The rows are grouped in 4 different ways at once. Each group adds its own fixed numbers to the row, and there is some noise. The rows also spread widely along 12 directions, which tell nothing about the answers.
In the rows, 128 means zero.
Some rows, each with its group in each grouping after it:
[135 124 116 136 151 158 153 166 104 146 119 107 125 158 126 117 155 168
  43 161 156 151 152 116 156 136 117 104 115 103 113 113] : (0) (1) Q_603 Q_834
[109 179 126  70  76 104 128  89 162 116 136 146 122 155 114 107  87 110
 138 113 107  86  99 142 110  88 199 112 156 129 146 114] : (3) (2) Q_627 Q_693
[105  71 113 160 128 122 129 138 117 101 103 144 113  95 133 118 147 181
 105 155 135  91 130 102 155 138  95 143  62  84 136 159] : (0) (3) Q_453 Q_232
[ 94 148 140 145 116 163 178  88 170 137 137 142 107 141 124 104 115  83
 191 186 118 153 145 176 129 126 164 168 119 139  56 130] : (2) (2) Q_627 Q_232
[150 190 129 160 111 118 101 137 118  95 179 122 135 118 195 134 156 115
 158  55 150 134  99 117  89 113 100 121  76  82 122  80] : (1) (3) Q_453 Q_693
[133 148 160 135 155 159 138 141  81 149 157 101  94 113 143 114 123 146
 166 137 121 128 111 148 220 161  94 157 103 101 134 148] : (2) (0) Q_603 Q_834
[124 129 161 102 115 145 138  98  74 112 154 153 152 156 117 133 153 183
  72 214 102 130 128 149 109 131 141 115  94 154  77 153] : (1) (1) Q_603 Q_693
[126  97 176  97 191 141 168 133 119 142 100 127 126 119  94 120 100 125
 133 180 117 158 148 106 184 134 144 175 170 164 125 155] : (3) (0) Q_627 Q_232
[135 122 113 124  83 112 165 115 158 145  74 135 143 136  54 114 113 105
 110 160  98 185 167 177 127 130 182 121 165 152 106 144] : (3) (3) Q_453 Q_232
[125 116 193 106 192 128 128 113 144  77 128 150 126 128 170 115 104  89
 156 155 145 139 173  88  64 106 133 163 147 177  77 118] : (2) (3) Q_627 Q_834
[101 146 146  93 167 114 166 112 127 129 118 118 120 129 122 109  96 103
 168 152 147 141 130 118 155 115 146 159 136 129 122 128] : (3) (1) Q_627 Q_232
[147 158 202 103  98 171 104  88 164 126 157 148 130 120 154 153  92  89
 124 144  69 113 111 106 121 122 150 180 129 156 150 118] : (3) (3) Q_603 Q_693
[ 92 113  76 151 117 120 162 112 148 135 117 132 112 117 113 111 119 104
 170 165 142 115 136 149 156 133 142 144  94 105 114 147] : (3) (2) Q_453 Q_834
[118  97  42 137 122  99 153 144 117 147  94 123 127 141 118 133 132 104
 120 125 184 127 123 113 142 156 104 112  92  81 168 118] : (2) (0) Q_453 Q_232
[167 103 145 120 166 118 126 150  88 150 120 132 140 107  80 172 129 106
 142 106 120 164 114 114 189 153 119 144 185 157 170 153] : (2) (3) Q_627 Q_693
[149 127 125  83 142 111 128 139  46 110 127 131 142 180 102 110 134 177
  79 147 137 113 118 138 128 139 124  71 139 143 138 141] : (0) (0) Q_453 Q_232
[145 134 121 120  89  96 102 132 136  93 131 159 126 135 107 122 128 149
 117  82  95 105 122 162 106 104 173 103 169 133 120 122] : (2) (3) Q_453 Q_834
[128 116 155 165 126 155 143 114 176 108 130 159 151 125 154 139 141 109
 104 172 126 168 161  97  69 110 157 170 109 153  57 102] : (3) (0) Q_453 Q_834
[134 166 150 167 122 138 123 108 150 105 147 146 146 122 158 144 141  71
 163 123 135 163 133 116  71 114 133 153  90 141  82 101] : (0) (1) Q_453 Q_693
[111 112 124 146 174 117 118 117 137  71 152 173 131 117 153 142 138  84
 201 123 146  96 135  98  69 105 134 162 122 162  70 127] : (0) (1) Q_453 Q_834
[113 105  63 140 103 134 152 154 171 157  92 128 131 152 122 126 134 130
  63 124 166 119 129  97 138 122 157 108 112  76 151  79] : (0) (3) Q_453 Q_834
[133 165  91 159  85 128 178 127 152 155 101 112 151 153  99 125 151  93
 119 117 161 213 138 157 114 128 153 103 106 102  97  83] : (0) (3) Q_453 Q_232
[150 127  61 105 158 132 175 158  54 185 138 116 156 179  88 180 155 108
 116 127 194 157  81 104 173 154 122  88 143 119 171  99] : (0) (3) Q_627 Q_693
[180 129 113 135 169 186 118 155 116 111 172 153 135 180 176 158 150  84
 108 122 141 103 137 100  53 127 100 117 173 165 126  90] : (0) (3) Q_627 Q_232
[ 75  94 128 116 155  86 136 123 106  84 120 143 111 102 129  95 131 196
 147 150 135  80 114 115 164 111 135 146  77  89 106 154] : (1) (1) Q_453 Q_232
[121 152 166 133 168 145 135 123 100 107 178 138 108 105 153 130 133 122
 211 132 120 117 106 127 158 119 113 170 115 129  98 141] : (3) (3) Q_627 Q_693
[117 120  82 137 114 122 128 142 107 107 138 137 116 162 157  95 145 164
  82 156 163  93 135 135 108 135 112  85  75  86 112 116] : (2) (2) Q_453 Q_693
[166  79 151 130 154 114  90 137  80 105 130 150 144 108 131 164 131 129
 106 128 122 118 120  84 138 154  83 141 117 150 174 153] : (2) (3) Q_453 Q_693
[119 115 144 114 120 156 180  81 134 169 120 136 151 129  93 166 112  77
 150 210 121 172 126 122 152 157 146 175 104 160 116 144] : (3) (3) Q_603 Q_232

New rows, each followed by its group in each grouping:
[139 161 148 111 102 106 116 116 105 115 163 156 170 141 128 182 154 154
  92 106 132 130  57  85 131  97 175 134 103 122 135  79] : (3) (1) Q_453 Q_693
[111 175 179 153 139 164 137 106 142 102 167 124  92 103 183  97 120 108
 191 153 107 126 148 150 131 125 105 181  80 116  75 138] : (3) (1) Q_603 Q_232
[144 190 140 104  77 126 128 105 167 144 126 132 140 170 106 123  96  81
 126  98 110 154 116 161 112 113 197 126 162 135 134  75] : (2) (1) Q_453 Q_232
[127 104 146 159 113 128 116 131 179 105 117 178 156 114 120 167 157 130
  81 122 118 147 122  73  95  93 176 159 123 139  94  97] : (0) (1) Q_453 Q_693
[127 133 126  94 131 116 119 113 120 126 135 139 144 144 149 156 104 112
 117 126 150  93  83  68 140 119 143 153  99 115 185  92] : (3) (1) Q_453 Q_232
[149 180 153 108  86  90 130 102 115 130 101 113 158 150 102 113 112 108
  89 125 135 204 145 152 108 127 155  91 119 129 129 111] : (2) (1) Q_453 Q_693
[116 122 201 104 199  78 124 157 105  78 110 126 120  84 113 104 131 176
 134  97 138 150 136  83 166  90 130 144 146 130 109 150] : (0) (1) Q_627 Q_693
[ 94 144  98 144 131 135 176 145 162 171 103 103 113 124 122 122 124 106
 133 121 172 156 118 107 189 120 142 147 102  65 142  95] : (0) (1) Q_627 Q_693
[150 148 152 131 146  86 134 144 112 120 107 118 155 115  93 121 139 126
 120  96 135 204 146 130 136 121 144 122 146 135 106 124] : (1) (1) Q_453 Q_693
[168 128 158 126 140 146  90 139  71 101 156 156 140 151 125 140 140 155
  89 131  93 101 118 130 119 133 116 113 148 161 133 146] : (0) (1) Q_453 Q_693
[156 186 164 123 111 114 116 141 103 116 115  94 120 126 115  85 125 139
  88  99 111 176 161 166 131 133 105  85 137 114 132 145] : (0) (1) Q_603 Q_693
[132  97 150 186 154 122 128 157 113 113  99 106 116  74 130  95 145 168
  99 148 125 173 178 130 172 148  76 149  84  89 112 171] : (1) (1) Q_453 Q_693
[125 122  90 114  83 138 132 116 158 143 115 140 114 156 120 123  98 105
 111 137 114  92 128 152 120 132 154 115 153 118 165 119] : (2) (3) Q_627 Q_834
[128 146 130 134 154  58 147 147 117  96 135 145 152 106  87 147 166 124
 171  76 160 187 110 108 130  92 172 128 147 140  64 112] : (3) (2) Q_453 Q_693
[166 128 170 144 169 168 115 178 133 118 151 144 110 121 119 138 147 139
 122  88  77 128 135 126 151 127 131 154 202 158 107 133] : (0) (0) Q_603 Q_232
[164 166 164 136 134 164 105 132 130 132 174 149 135 139 129 148 123  90
 162  97  94 122 100 128 137 122 151 151 166 158 124 108] : (0) (2) Q_453 Q_693
[120 124 141 154 139 124 110 111 147  98 121 136 122 105 160 127 112  88
 159 124 135 116 138  96 103 128  98 166  79 119 142 134] : (0) (1) Q_453 Q_232
[174 138 131 152 148 172 138 142  79 167 160 109 137 132 134 161 132  97
 150 140 129 151 109 128 189 172  82 153 116 125 166 123] : (3) (3) Q_453 Q_232
[129 171 128 144 147 152 162 128 115 145 142  95 100 135 166 102 119  84
 187 132 164 160 143 155 147 147  87 140  96  92 122 112] : (2) (3) Q_627 Q_232
[113  94 128 124 110 122 173 123 116 147  85 122 153 118  93 150 149 166
  47 192 147 186 132  91 163 145 128 137  72 108 127 142] : (3) (0) Q_603 Q_232
[103 159 145 170 102 144 112  97 170  71 141 147 117 123 193  87 130 103
 142 148 127 112 165 134  41 105 115 138  58 107  66 115] : (0) (1) Q_453 Q_693
[162 123  93 143 130 201 150 149 136 158 169 173 147 196 117 175 164 103
 112 144 120 119 104 135 107 128 175 128 179 164  88  72] : (0) (3) Q_453 Q_232
[167 182 155 113  92  98 128 109 120 117  92 101 145 155 121  83  98  86
 106 116 131 208 182 177  75 139 125  81 136 136 126 117] : (2) (3) Q_453 Q_232
[126  95  84 149 153 154 111 155 137 123 136 132  94 130 171 100 111 116
 135 133 132  47 140 116 142 150  85 145 112  94 168 137] : (1) (2) Q_453 Q_232
[128  94  84 124 171 124 151 136  82 101 127 145 136 167 128  98 146 133
 125 183 153 121 173 148  76 141 116  95 129 152  73 148] : (1) (0) Q_453 Q_834
[144 117  93 137 120 167 159 130 154 170 127 142 137 153 106 163 127  82
 102 154 127 139 122 114 140 135 150 146 164 143 145 108] : (3) (2) Q_627 Q_232
[124 153 127 142  80 123 167  87 153 162  90 106 171 141 111 131 120 101
  89 169 147 216 147 131 127 132 158 133  71 107 117  98] : (1) (1) Q_453 Q_834
[150 122  88 127 148 137 150 154  78 120 152 146 119 167 102 124 161 150
 118 148 126 114 136 167 127 129 133  90 181 153  93 146] : (3) (2) Q_627 Q_232
[155 128 162 149 127 152 125 106  93 132 109 103 149 134 144 118 112 109
  87 188 135 168 166 113 128 163  76 126  74 136 149 150] : (0) (2) Q_453 Q_834
[113 120  53 141 134  57 151 169 165 126  79 115 111  94 102 113 122  92
 169  49 173 140 135 111 153 115 136 124 140  72 160 115] : (3) (3) Q_453 Q_232
[109  96 148 134 143 145 143 104 128 134 136 145 134 100 120 171 130 122
 136 190 117 124 115  89 171 138 135 193  90 140 119 150] : (3) (1) Q_603 Q_834
[ 98 118 147  68 151  90 176 110  86 159  97 120 163 143  71 147 116 151
 114 167 176 161  72  73 212 130 171 137  88 118 150 115] : (0) (2) Q_453 Q_232
[117 170  96 119  84 153 144 112 147 120 143 133 104 160 133  96 120 106
 152 133 112  95 138 184  92 129 141 103 126 116 108 123] : (0) (3) Q_603 Q_232
[144  68 113 112 162 112  94 163 119 116 128 155 118  85  98 167 126 122
 144  86  92  67 112  96 165 145 113 155 182 144 191 172] : (1) (3) Q_603 Q_693
[182 189 147 117 131 146 110 165  91 131 151  86 107 137 148  96 118 138
 103  83 109 138 146 158 154 141  90  95 164 106 164 123] : (3) (3) Q_603 Q_834
[105  66 119  75 204 103 156 138  85 117 100 130 115 130  87  99 110 143
 134 187 139 104 162 123 156 153 115 123 152 154 121 193] : (1) (2) Q_603 Q_232
[129 142 172 110 105 149 105  96 145  92 136 146 133 164 193 105 101 121
  72 178 137 105 144  98  60 120 125 132  72 126 122  93] : (2) (2) Q_453 Q_232
[106 142 156 124  66 155 139  95 132 137 117 128 125 137 130 106 111 173
  89 175 101 111 107 143 168 129 146 134  59  86 145 130] : (0) (3) Q_453 Q_232
[193 111 118 164 143 185 110 148  69 160 152 118 129 136 131 155 131 113
 114 153  99 121 132 143 177 182  66 135 143 139 186 154] : (3) (3) Q_453 Q_834
[137 142 130 107 167 139 112 147 141 114 175 167 125 150 140 170 133 102
 169  66 124  73  70  84 124  94 167 158 191 150 135  83] : (0) (1) Q_627 Q_232
[127 156 161  98 117  75 108 111 108 112 119 114 134 104 142 126 101 118
 155  84 153 137  97  97 156 127 118 137  76  89 183 115] : (2) (3) Q_453 Q_693
[122 105 199  70 163 113 107 102  96  94 106 133 136 119 150 123  87 137
  99 168 134 105 130  56 124 127  98 142  98 143 183 154] : (0) (3) Q_627 Q_693
[137 132  74 109 146 130 125 146  66 131 153 120 103 155 139 115 119 132
 125 133 141  63 115 143 155 144  88  97 135 104 183 145] : (3) (1) Q_627 Q_693
[120 116  41 160 148 131 168 146 132 140 144 151 135 168 131 158 169  86
 148 132 194 137 123 125 101 130 141 127 115 112  79  77] : (2) (1) Q_453 Q_232
[151 162  73 156  88 111 157 120 115 133 130 129 148 143  92 144 159  87
 133 123 143 191 141 168  91 130 131  87 139 138 100 132] : (3) (2) Q_627 Q_693
